There are 9 hidden switches. A switch that is on adds its own fixed numbers to the row, and there is some noise. The rows also spread widely along 13 directions, which tell nothing about the answers.
(in the rows, 128 means zero)
Known rows, each followed by its switches (1 for on, 0 for off):
[ 91 142  94  69 105 168 123 112 100 150 129 119 170 139 116  99 134 135
 124  83 134 157 188 140 105 114 198 116 127 154 106 150 155 118 129 102] => 1 0 0 1 0 1 1 0 0
[127 151 111  67  49 186  83  98 132 121 137 118 137 100 113  90 114 111
 148 107 112 185 162  92  92  85 139 102 146 110 117 122 162 117 106 117] => 0 0 0 1 0 1 0 0 1
[109 113 122  93 109 166 156 147 124 133 145  92 116 100  96 103  99 145
  93  93 137 149 138  56  92 112 121 141 133 190 158 115 153 187 116 128] => 1 1 0 1 0 1 1 0 0
[154 173 108 126 114 168 117 121  82 122 142 125 162  92 165 103 163 196
 132 105 168 154 170  61  74 132  85 149 121 169 173 117 129 159 115 149] => 1 1 0 1 1 0 0 0 0
[100 151  79  34  87 155 136 152  74 133  98 149 192 145 112 146 173 165
 122 129 172 175 170  70  74 137 100 122  90 130 143  91 172 134 121 144] => 0 1 1 1 1 0 1 0 1
[ 86 124 124  54  67 162  76 141  90 105 145 149 158 109 104 151 148  82
 174 102 151 196 127 164 105 106 148 105 155 117 109 157 124 136 100 116] => 1 0 1 1 1 0 1 0 0
[116 186 111  67  76 170 107 151  83 125 122 120 191  92 140  91 158 112
 145 111 145 178 116  99 127 108 139 142 123 181 125 136 134 132 115 113] => 1 0 0 0 1 0 0 1 0
[ 97 153 142  86  89 135  82 151 115 121 166 112 176 127 170 126 179 151
 147  91 159 140 154 155 109 152 152 100 111 152 134 158 120 130 114 125] => 0 0 0 0 1 0 0 0 1
[117 153 106 107 128 122  95  85  87 110 153 138 109 110 130 189 117 117
 167 142 136 169 136 157 106 139 120 136 148  92 123 120 126 139  83 112] => 1 1 0 1 0 0 0 1 0
[114 203 104 129 158 130 127 107  71 133 142 114 168 107 173 108 137 147
 127 128 142 137 139 177 151 140 189 166 130 193 118 161  95 131 102  80] => 0 1 0 0 1 1 1 1 0
[ 80 143 160  71  93 135 136 190 133 128 137  84 140 109 107 148 150 114
 148 145 135 166 112 124 183 120 156 109 141 189 105 128 117 194  91 129] => 0 0 1 1 1 0 0 1 1
[126 135 159 135 106 102  90 128 142 105 153 116 103 106 136 172 107 156
 154 167 121 139 101 105 148 143  98 100 142 107 133  98 124 139  76 150] => 1 0 0 0 1 0 0 0 1
[135 121  91 120 108 183  96  76  95 100 156 139 120  88 118  86  92 140
 101  66 138 156 154  92  41 100 123 146 151 133 164 133 142 130 113 111] => 1 0 0 1 1 1 1 0 0
[109 163 129  69  46 157  83 174  91  95 116 166 164 127 142 129 131 134
 150 123 149 163  94 113 102 121 117  97 130 136 125 132 144 120  85 149] => 0 1 1 0 1 1 0 0 1
[120 153  79  50 102 148 120 132  68 134 121 131 208 125 128 138 181 141
 131 139 161 184 165  71  97 151 113 141 104 134 155 102 149 132 125 122] => 1 1 1 1 0 0 0 0 0
[130  95 134  97 138 121 108 122 121 112 142 137 139 128 123 178 131 167
 155 130 155 119 140 111  99 169 113  95 128  68 132 122 149 141  91 175] => 1 0 0 1 1 0 1 1 0
[121 178  97 116 109 155 109  73 103  88 138 105  96 133 130 117  95 167
 125  85 101 137 186 100  59 120 154 110 138 169 120  85 154 134  90 105] => 1 1 0 0 1 0 1 0 1
[117 204 117 139  61 156  72 160  56 100 124 146 187 124 162 102 183 127
 157 114 137 181 134 136 132  99 141 152 138 209 121 140  99 136 125 120] => 0 0 0 0 0 1 0 0 0
[ 74  97 105 114 113 147 127 133  94 132 141 131 124 138  78 145 125 128
 112  94 138 167 167 131 104 104 156 145 145 160 129 131 132 157 131 110] => 1 0 0 1 0 1 1 0 0
[121 155 114 114  94 151 101 134  87 130 129 166 152 111 141 135 127 151
 139 143 154 154 109 104 106 117 100 139 126 120 136 128 140 120 103 149] => 0 1 0 1 0 0 1 1 0
[ 86 164  80 105 123 125 129 100  92 122 120 141 122 163 115 145 105 168
 102 126 120 142 157 115 104 124 153 104 117 153 116  82 158 116 105 112] => 1 0 1 1 1 0 0 0 0
[109 115  91  80 112 156 109  98 113 128 138 129 155 115 101 100 103 119
 104 109 127 147 135 102  97 116 153 124 128 108 136 132 160 102 116 102] => 0 0 0 0 1 1 0 1 0
[ 88 174 143  37  93 120 121 144 132  96 144  72 128 125 132 163 127 119
 167 125 128 154 126 135 121 148 157  76 121 159  97 103 144 172  69 123] => 1 1 0 1 1 0 1 1 0
[120 174 125 100 121 145 123 137 118 159 153 107 195  69 173  70 130 147
  97 141 152 141  84  96 164 124 144 152 107 173 157 155 119 113 113 107] => 0 0 0 1 1 0 0 1 0
[113  83 143 108  80 156  82 133 140 124 178 126 129  90 118 118 121 143
 121  94 149 150 130  87  86 119 103 114 139 105 167 143 136 129 111 139] => 1 0 0 0 1 0 0 0 1
[110 109 117  85  70 131  95 139 117  99 142 104 152 131  95 140 160 153
 136 126 140 181 179  54  81 131  81  98 114 124 148  72 149 148 117 151] => 1 0 0 0 1 1 1 0 0

New rows, each followed by its switches (1 for on, 0 for off):
[133 212 122  95  68 174  94 138  87 100 107 142 153 116 159 100 126 126
 165  99 117 151 107 118 117 103 159 116 143 186 101 129 143 132  95 134] => 1 0 0 1 0 0 0 0 0
[101 166 107 110 102 117  87  58 133 119 176  69 114 126 136 120 104 134
 121 126  88 167 190 133 116 132 175 101 131 134 119  94 132 105 100  67] => 1 0 0 0 0 1 0 0 1
[ 94 223 100 157 112 122 114  73 105 129 147  90 104 128 153 106 107 183
 112 149 101 173 185 129 143  98 160 113 127 204 109  79 119 119 101  80] => 1 0 0 1 1 1 0 0 0
[122 150  82  79 123 158 134  66 100 117 126 134  84 104  99 151  81 142
 128 113 132 167 164  98  61 112 109 133 142 105 133  91 173 144  90 110] => 1 1 0 1 1 0 1 0 1
[ 87 145 119  51  81 144  99  98 140 133 158  93 114 132 120 150 144 138
 165  97 135 173 212 145  85 133 143  67 119 108 105 114 163 138 105 113] => 1 0 0 0 1 0 0 0 1
[127 142 126 149 100 130 107 129 107  93 148 111 115 105 121 122  99 144
 103 137 112 148 111  70 111 118 111 157 143 169 160  95 119 151  97 120] => 0 1 0 0 0 1 1 0 1
[ 95  80 126 174 144 138 114 118 114 151 171 146 125 112 111 134 113 175
  96 129 144 138 144 117 138 114 135 137 154 134 153 148 106 125 118 128] => 1 0 1 1 1 0 0 0 0
[ 89 139  89  95 106 140 107 109  71  83 116 154  98 159  84 187 129 117
 158  92 132 171 164 150  70 113 135 118 150 133 109  98 149 159 105 121] => 1 0 0 1 1 0 0 0 0
[ 74 136 142 101 115 126 129 141 147 126 155  71 132 132 108 128 117 144
 113 139 104 142 142 115 166 124 197  94 143 188 111 113 120 151  92  98] => 0 1 1 1 1 0 0 0 1
[130 128 147  93 134 118 143 163 137 133 137 100 159 114 143 152 147 196
 125 151 159 115 129  65 129 170 100 114 105 134 158 109 141 167  98 169] => 0 1 0 1 1 0 1 0 1
[121 171  87  72  67 160  84  92  81 104 125 153 138 138 141 128 133 168
 144  94 149 168 193 114  38 125 112  94 108 100 121  98 172  99 100 136] => 1 0 0 0 1 1 1 1 1
[100 153 125  28 106 119 115 143 118  96 127  82 174 127 120 135 120  84
 142 123 116 142  95 133 148 156 196  98 123 149 104 123 143 136  87 100] => 1 0 0 0 1 1 0 1 0
[ 84  90 146 135 110 127 121 155 138 136 145 123 122 131  96 149 132 171
 114 137 135 141 141  97 138 114 124 112 136 139 135 115 127 149 111 151] => 0 0 0 1 1 0 1 0 1
[108 150 108  65 112 123 102  86 147 127 172  69 160 116 138 121 139 151
 127 140 126 159 173  92 107 151 140  87 105 113 142  97 146 117 104  99] => 0 1 0 1 1 0 0 0 0
[109 140 100 116 120 141 109  65 108 104 141 109  94 120  92 138  77 109
 123 119  86 155 148 122 112 103 179 134 162 131 108  98 143 122  90  86] => 1 0 0 1 0 0 1 1 1
[100 196  89 103 105 126 124  99  96  99 144 102 104 136 139 133 115 161
 113 118 131 158 166 104  71 131 112 119 103 176 134  70 149 150  99 104] => 0 1 0 0 1 1 0 1 0
[145  96 159 107 111 147  99 155 147 128 153 130 169 121 153 118 142 194
 135 112 146  91 136  86 111 165 127  82 124 106 142 150 145 127  99 186] => 0 0 1 0 1 0 1 0 1
[124 125  95 105 120 139 100  88  97  86 123 174 116 149 117 146  66 152
 121  97 117 105 111 109  57 137 142 103 136  91 126 111 176  93  88 140] => 1 1 0 0 1 0 1 0 0
[ 89 147 135 129 111 148  97 107 135 149 184  98 126 120 143 113 137 143
 140 116 121 152 180 159 141 115 179  99 145 158 103 149 114 133 107 104] => 0 0 1 1 0 0 0 1 0
[115 194 125  80  95 127  94 110 126 108 159 103 138 116 178 124 113 154
 145 117 129 136 123 126 100 152 136  82 108 145 127 112 146 119  82 117] => 1 1 0 0 1 0 0 0 0
[118 210  95  64  95 161 120  85 102 158 139 116 142  77 154 104 119 117
 144 135 138 196 140 127 121 104 124 141 119 140 118 125 151 123 106  87] => 1 0 0 1 0 0 1 0 0
[127  90 113  94 103 158  98 141  87 102 128 119 199 117  93 125 182 142
 131 104 144 163 169  67 100 131 140 141 141 132 158 122 124 141 125 136] => 1 0 0 1 1 0 1 0 1
[ 77 142 113 117 143  97 141 135  93 151 115 158 116 154 113 207 118 144
 139 165 140 146 112 166 167 138 140 131 128 125 105 115 137 137 106 128] => 1 0 0 1 0 0 0 0 0
[131 141 123 124 130 115 129 131 104 121 109 134 123 114 105 170 122 150
 141 180 131 150 117  97 157 131 101 142 138 113 125  96 135 152  93 146] => 0 0 0 0 1 1 0 1 1
[107 117 107 108 113 167 123 102 108 136 132 128 121 125  88 123 101 132
 125  96 110 145 167 108 103 104 169 134 159 139 114 131 154 131 113 111] => 1 1 0 0 0 0 1 0 1
[121 169 132  89 117 103 142 165  93 107 113 111 130 122 128 182 140 132
 153 162 142 154 105 103 144 155  93 142 114 165 122  86 135 191  92 149] => 1 0 0 0 0 1 1 1 0
[ 76 140 101  93 127 111 113 114  85 121 157 104 158 144 124 165 161 152
 129 127 154 165 181 143 106 150 154 121 112 142 131 110 119 134 108 103] => 1 1 0 1 1 0 1 1 0
[127 134 131  75 144 144 147 129 117 121 142  87 118 104 129 151 139 154
 144  97 159 135 172 125 102 159 139 125 131 147 137 132 137 201  97 134] => 1 0 0 1 1 1 0 1 1
[108 132 157  69  47 157  70 166 134 121 153 131 178 119 153 117 147 171
 166 114 161 156 141 109  98 132 126  53 119 110 123 148 142 114  91 173] => 1 1 0 1 1 1 1 0 0
[ 92 192  99  83 137  95 125 113  91  99 131 128 131 167 158 176 124 159
 136 124 136 119 133 161  95 172 147 104  95 147 112  99 150 131  92 114] => 0 1 0 0 1 0 1 0 0
[122 110 101 126 117 142  80  64 117 101 176 102 138 108 113 116 110 149
 116 118 121 164 179  93  84 127 146 117 149 106 158 114 122 108 104  99] => 1 1 0 1 1 1 0 0 0
[ 97 175 119 148  70 160  74 119  82  97 128 152 130 137 122 123 125 144
 163 109 111 168 151 143 117  81 163 111 165 174  90 126 116 112  97 122] => 1 1 0 0 1 0 1 0 0
[121 142 129 142 111 119  98 140  88 105 132 153 128 146 133 175 126 161
 154 152 128 134 123 114 129 144 117 113 143 130 116 106 127 136  85 159] => 1 1 1 0 0 0 0 1 0
[ 96 105 147 111  93 124  78 181 103 105 147 129 197 132 119 159 186 136
 159 142 153 160 120 118 146 137 137 115 138 134 139 142  97 140 111 147] => 0 1 0 1 1 0 0 0 0
[102 183 103  92 119 117 123 129  69 123 103 174 130 138 148 178 105 155
 141 142 152 145 106 166 124 144 134 128 121 122 114 126 143 117  83 124] => 1 1 0 0 1 1 0 0 1
[ 99 105 117  70  96 141 107 116 121 105 140 127 109 140  95 166 114 144
 151 105 145 154 171 123  71 133 126  77 132  90 113 108 164 148  93 151] => 1 0 0 1 1 1 1 1 0
[138 174 117  98 151 134 155 120  91 116 115 122 104 129 137 181 123 166
 163 138 138 128 152 116 110 162 115 125 134 149 108  98 150 195  78 155] => 1 1 1 1 0 0 1 1 0
[ 97 187 139  89  63 116  87 167 104  68 109 122 152 160 133 145 121 131
 162 145 106 141  97 122 137 128 162  74 128 168  83  90 137 130  70 143] => 0 1 0 0 1 1 1 1 0
[105 153 116  77 142 124 141 111 113 132 166  59 148 121 135 140 160 165
 139 126 146 156 212 125 117 168 151 108 114 164 123 114 126 174 102 107] => 1 1 1 0 1 1 1 1 0
[ 92 100 114 103  93 143 118 156 104 119 136 133 144 127  86 147 144 145
 122 126 155 173 145  86 100 113 105 129 132 140 152 114 133 159 119 140] => 0 1 0 1 1 1 0 0 0
[ 91 128 129  63  99 135 117 139 129 159 166 115 149 106 143 130 129 138
 127 118 165 161 137 135 115 140 128 110 107 119 138 149 145 134 113 124] => 1 0 0 1 0 1 1 0 0
[138 144 116 117 137 145  90  94  76  97 123 140 167 111 118 153 136 121
 181 138 123 152 135 153 142 130 182 132 177 106  98 148 108 121  82 122] => 1 1 0 1 1 0 1 1 0
[109  96 130 116 102 135 121 132 141 140 145 117 124 137 102 128  94 181
 109 135 126 126 150  59 106 131 118  96 122 117 133 101 166 123 103 161] => 1 1 0 0 0 1 1 1 0
[ 91 136  94 139 113 143 130 138  56 115 108 169 124 135  83 168 136 154
 130 130 150 179 146 106 107  93 107 160 148 164 132 101 126 158 116 134] => 1 1 0 1 1 0 1 0 0
[ 75 145 138  47  42 133  72 154 108 106 159 107 158 143 134 159 156 126
 167 129 145 191 167 138 106 139 149  67 123 125 105 115 130 129  82 129] => 1 1 1 1 0 1 1 1 1
[132 144 133 105 107 161  99  93 152 124 181  66 132 103 147  89 124 158
 142  96 116 141 193 107  94 132 162  92 139 148 127 136 135 149 103 118] => 0 1 0 1 0 1 1 0 0
[ 91 160  65  25 117 132 156 130  71 114 103 128 148 176 114 167 131 147
 112  98 156 147 169 100  51 163 132 118  82 143 132  77 192 155 113 125] => 1 1 0 1 0 1 0 1 0
